The rows come from 4 hidden closed curves, with some noise, and rows from the same curve form a group. Each curve winds through 8 dimensions. The rows are also pushed far along 4 directions, which tell nothing about the answers.
In the rows, zero is written as 128.
Some rows, each with its group after it:
[ 93 149 101 120  65 133  77 109  87  75 115 194 114 133 105 125 179 137]
z_218
[166 116 101  96 145 131 194 119 110  77 126 161 130 139  95 113 155 142]
z_218
[ 77 150 137 124  58  53  78 142  89 111  99  85 143 163 139 147 190 102]
z_218
[133 108 138 106 142 151 155 148 115 127 140 133 132 128 116 119 124  89]
z_238
[ 99 143 143 133  91 151 102 116 140 128 117 120 153 116 165 127  73 164]
z_380
[126 115 121 138 133 118 159 195  90 163 166  90 117 149  68 136 167  87]
z_218
[119  94 134 134 154 125 181 178  77 141 177 111 120 143  93 120 141  93]
z_380
[171 108 123 102 151 175 161 127 138 127 127 144 126 117 100 106 106 121]
z_238
[102 152 127 138  88 162  96 166  95 139 164 149 117 115  85 112 118 121]
z_238
[ 80 102 126 153  81 112  70 145  77  98 145 160 151  84 126  90 130 142]
z_380
[150 110 133 142 135 143 171 195 144 178 152 104 121 113 105 110 105 117]
z_821
[165  88 110 121 154 130 194 116 111 127  88 141 122 168 119 125 163 128]
z_821
[130 124 120  99 120 163 120 122 145 126 125 162 163  90 140 130 105 118]
z_238
[153 146  91  97 103 159 139  93 142  82  87 180 123 135 102 147 157 151]
z_821
[120 137 134 113 139 113 105 117 160 148 125 127 158 103 158 156 134 115]
z_238
[147 134 128  97 116 123 129 134 141 110 107 126 122 126 115 121 164 109]
z_821
[160 111 120 112 144 129 106 103 163 111  97 176 104  98 114 120 144 125]
z_238
[149 120 134 101 134  68  97  82 157 109  55 139 118 143 145 147 192 115]
z_238
[140 121 128 111 135  87 127 114 126 131  91  97 130 160 140 146 189  92]
z_218
[104 122 145 100  91 153  76  71 159  81  62 209 140  92 189 114 107 161]
z_380
[165 162 126 112 167  50 154 119 181 151  97  15 121 190 133 207 198  79]
z_218
[125 106 125 135 108 116 124 129  83 100 114 169 130 129  93  96 149 170]
z_380
[ 99 128 125 174 104 138 114 157 134 152 153 120 141  93 159 118  81 150]
z_821
[144 167 116 126 123 133 134 107 145 117 117 122 117 149 122 137 135 157]
z_218
[108  92 127 129  79 148 105 122  91  88  95 207 125 111 129  80 120 156]
z_380
[127 128 121 124 138 106 114 136 114 115 166 128 125 114  95 121 151 123]
z_238
[127 123 154 117 158  84 144 112 123 113 105 112 121 162 152 134 174 119]
z_218
[127 103 141  99 107 139 141 148 103 103 105 180 130 123  95 109 158 132]
z_218
[129 141 100 125  73 145  91 122 123 107 101 191 117 110 108 111 133 138]
z_238
[ 93 133 129 140  95 126  94 124 121 149 116 123 161 123 168 138 124 132]
z_218
[118 130 164 120 178  96 135 129 166 143 131  71 128 134 173 166 149  90]
z_821
[119 132 140 134 142 121 135 108 136 120 115 137 134 134 169 130 134 152]
z_821
[132 117 132 140 113 123 155 156 114 126 122 127 123 136 113 107 116 149]
z_218
[182 123 142  89 204 169 203 122 173 150 139  79 135 140 127 151 103  98]
z_380
[129 148 131 105 132 174 126 103 153 125 120 141 131 128 130 157 119 137]
z_218
[136 124 137 104 130 156 137 107 121 112 113 154 149 122 141 106 128 144]
z_218
[131 128 117 155 129 139 144 159 119 144 171 109 143 104 139 103 105 136]
z_821
[140 138 112 155 113 107 143 158 106 137 124 110  81 170  84 126 173 128]
z_821
[ 85  88 130 157  86 185 115 169  79 135 167 177 148  77 130  73  62 146]
z_380
[208  96 105  94 180 186 231 108 143 139  97 172 130 147 101 107 118 151]
z_380
[ 98 122 135 128 121 112  93 129 135 123 145 104 165  93 161 141 115 110]
z_380
[ 97 128 122 148 124 122 119 131 131 129 150 116 134 119 155 150 110 123]
z_218
[ 86 161 138 153  91 155  60 165 124 157 163 150 112  89 111 119 104 125]
z_238
[122 114 145 132 156 129 155 164 111 167 164 121 136 127 118 129 128 105]
z_238
[182 118  82 105 120 141 184 120 105 107  99 144 132 158  85 112 173 132]
z_821
[139 116 111 133  98 128 102  93 139 114  74 184 136 109 161 105 127 157]
z_380
[131 125 106 130 103 111  82 101 127 110 113 173 146  95 135  98 133 163]
z_238
[125 131 142 136 134  99 112 143 101 114 143  99  99 146  95 115 167 110]
z_380
[125 159 121 152 105 112 112 141 129 139 119 110  90 152 106 136 158 134]
z_821
[124 109 119 157 123 149 130 174 116 162 164 133 141  88 130  92 108 125]
z_821
[189 108 100  97 137 170 179 119 144 106  93 212 141 101  91  95 130 170]
z_218
[136 124 120 115  98 110  49  80 153  83  70 209 104  92 134 109 163 142]
z_238
[106 146 172 135 142 113  70 112 196 157 111  61 125 113 192 164 101  99]
z_380
[120 155 101 137 115 106 139 150 119 125 154  67 118 157  99 171 163 100]
z_821
[ 79 129 106 153  73 194 113 164  73 116 185 168 154  90 111 103  85 157]
z_821
[131  95 158 146 186 147 157 159 161 170 177  61 152  93 142 142  60 121]
z_380
[162 109 129 112 187 151 170 137 162 147 133 151 113 110 112 143 121 107]
z_238
[147 138 136 144 152 149 162 171 145 149 169 113 103 114 105 108 104 138]
z_821
[134 113 110 140 121  92 170 182  49 136 155 123 100 178  53 107 189  96]
z_238
[118 109 125 103 111 118 131 116  78  67 106 206 115 138 103 102 182 132]
z_380

New rows, each followed by its group:
[167 111  97 108 131 141 153 111 123 105 130 161 146 110 105  98 123 150]
z_238
[ 83 166 130 135  92  35  67 106  97  92 116  64 119 176 161 151 213  87]
z_218
[170 139 128  86 161 147 139  76 185 103 109 139 141 112 140 134 108 149]
z_238
[132 144  97 119  85 104 106 123 117 118  94 150 144 133 112 135 185 132]
z_218
[120 122 109 144 131 180 139 145 123 131 159 176 121  97 107 127 112 147]
z_821
[110 133 143 123 140 115 105 132 148 158 134 122 155 108 155 151 131 113]
z_238
[ 99 139 158 131 123  93 110 151 103 134 146  86 148 130 147 119 154 107]
z_218
[176  87 142 111 184 134 214 150 122 165 127  79 130 165 112 123 120  93]
z_238
[146 111 109  94 122 182 129 106 151 127 109 203 173  75 134 121 101 146]
z_238
[167 111 132  98 185 174 209 131 128 120 147 159 116 138  87 127 128 137]
z_218
[168 101 100 106 129 114 154 126 115 117 113 126 133 141  93 118 158 103]
z_238
[127 154 150 148 168  69  87 113 200 172 139  40 139 114 182 170 118 116]
z_238
[144  85 138 112 152 140 210 158 100 125 135 138 137 144 103 110 125 131]
z_218
[150 107 108 106 126 130 171  94  91  80  88 154 127 170 125 113 171 143]
z_821
[116 128 137 149 134 164 156 152 102 147 146 115 102 161 101 136 125 137]
z_821
[128 114 135 141 150 106 142 142 128 122 155 112 115 120 134 118 112 119]
z_238
[118 134 135 136 128 103 119 149  88 133 165 104 131 134 109 104 143 125]
z_238
[107 133 135 124 124 163 130 140 149 144 146 107 148 110 142 155  87 124]
z_218
[122 128 101 158 108  81 136 152  83 145 131  74 130 172 121 134 183 101]
z_821
[137 146 132 113 149 166 155 117 131 109 144 158 120 126 116 125 116 161]
z_218
[107 156  95 163  74 111  79 131 121 124 121 139 113 122 124 137 155 143]
z_821
[ 86 127 144 131  90  80 118 147  80  97 129 122 136 146 133 118 163 127]
z_218
[154 126 134 110 129 126 136  90 154 131  60 144 133 150 156 129 142 153]
z_218
[160 114 116  84 134 147 155  98 108  59 111 204 111 125  88  92 151 145]
z_238
[151 113 110 102 125 117 155 102 124  95 104 157 142 132 123 119 132 147]
z_238
[138 161 137 114 128 120 130 117 162 150 112  72 137 156 142 162 117 118]
z_238
[147 124 135 137 147 165 178 169 116 162 151 122 107 146  95 108 100 114]
z_238
[124 140 151 103 142 157 139 129 145 121 146 118 129 125 123 141  98 120]
z_238
[165 113 101 109 116 171 198 152  89 131 135 138 134 155  66 105 117 128]
z_238
[185 142 168  73 166 151 157  81 213 106  38 160 103 138 128 140 131 168]
z_218
[100 127 147 172 109 168 116 172 112 178 166 106 139 111 121 106  57 162]
z_380
[128 136 146 128 145  69 114 137 109 122 129  72  95 167 105 138 195  90]
z_380
[129  91  94 124 115 108 175 188  56 122 174 111 143 140  73 112 163  65]
z_238
[112 157 132 134  68 112  96 133 141 124  99 104 127 133 146 127 125 139]
z_821
[115 131 134 103 115  90 138 138  87  81 132 123  98 167  88 134 182  92]
z_238
[109 153 131 140  64 139  96 150 136 134 125 117 135 110 137 110 100 146]
z_821
[194 129 111 102 161 116 205 118 154 112 107  92 126 162 103 137 143 134]
z_218
[ 97 131 141 115 117  82  69 131 128 111 119 141 115 114 133 149 183  81]
z_238
[140 129 105 134 139 100 156 168 104 155 161  99 127 147  84 142 165  99]
z_238
[176 148 141  83 198 177 192 121 185 155 140 108 134 132 113 165 107 109]
z_238
[178 106 126  73 173 131 167  83 169 115  71 180 138 132 129 149 158 129]
z_238
[124 127 155 135 148  53 102 131 118 114 120 100  74 160 115 125 197  86]
z_238
[ 86 167 152 116  75  43  32  98 112  97  82 106 129 155 163 135 206 100]
z_238
[108 125 146 125 104 110 110 164 125 140 117 114 133 122 114 141 149 108]
z_218
[155  89  98 123 132 166 147 129 115  95 142 218 123  80  87  81 104 153]
z_238
[106 134 130 109 104 111  99 115 107  92 125 168 129 123 112 122 154 144]
z_238
[156 111  99 122 114 139 129 124 101 100 112 183 123 117  62 103 155 170]
z_380
[109 145 136 165 120 181 115 127 152 172 137 140 157  96 176 118  63 186]
z_821
[111 172 153  98  96  63  31  67 156  71  62 136 102 138 163 138 196 109]
z_238
[121 120 176 121 168 130 134 149 144 158 140  97 114 132 142 139 118  83]
z_238
[ 84 124 141 156  84 142 128 202  85 180 174  72 172 117 122 122  95 118]
z_218
[105  99 128 145 119  99 104 171  97 138 152 132 115 110 112 121 153  76]
z_238
[142 128 139  93 148 110 154  95 131  76 108 128 129 148 121 138 149 146]
z_380
[190 121 140  92 188 110 130  53 215 119  53 156 110 125 156 143 139 157]
z_238
[110 138 152 130 108  93 122 134 106 115 104 112  98 172 129 126 154 114]
z_238
[ 82 142 129 165  76  95  82 147 103 108 139 134 119 117 142 115 127 146]
z_218
[130 160 119 148 103 103 109 134 130 128 108 114  83 161 105 138 172 132]
z_821
[115 155 130 111 124 142 111 143 122 127 152 148 128 114 107 138 145 110]
z_238
[159  80 124 127 162 129 170 156 115 163 135 122 124 131  96 115 132 105]
z_238
[150 129 143 134 174 206 160 167 169 190 171 129 109  98  96 135  60 124]
z_238
[136 129 160 114 159 140 140 102 162 123 116 136 129 118 165 118  86 152]
z_238
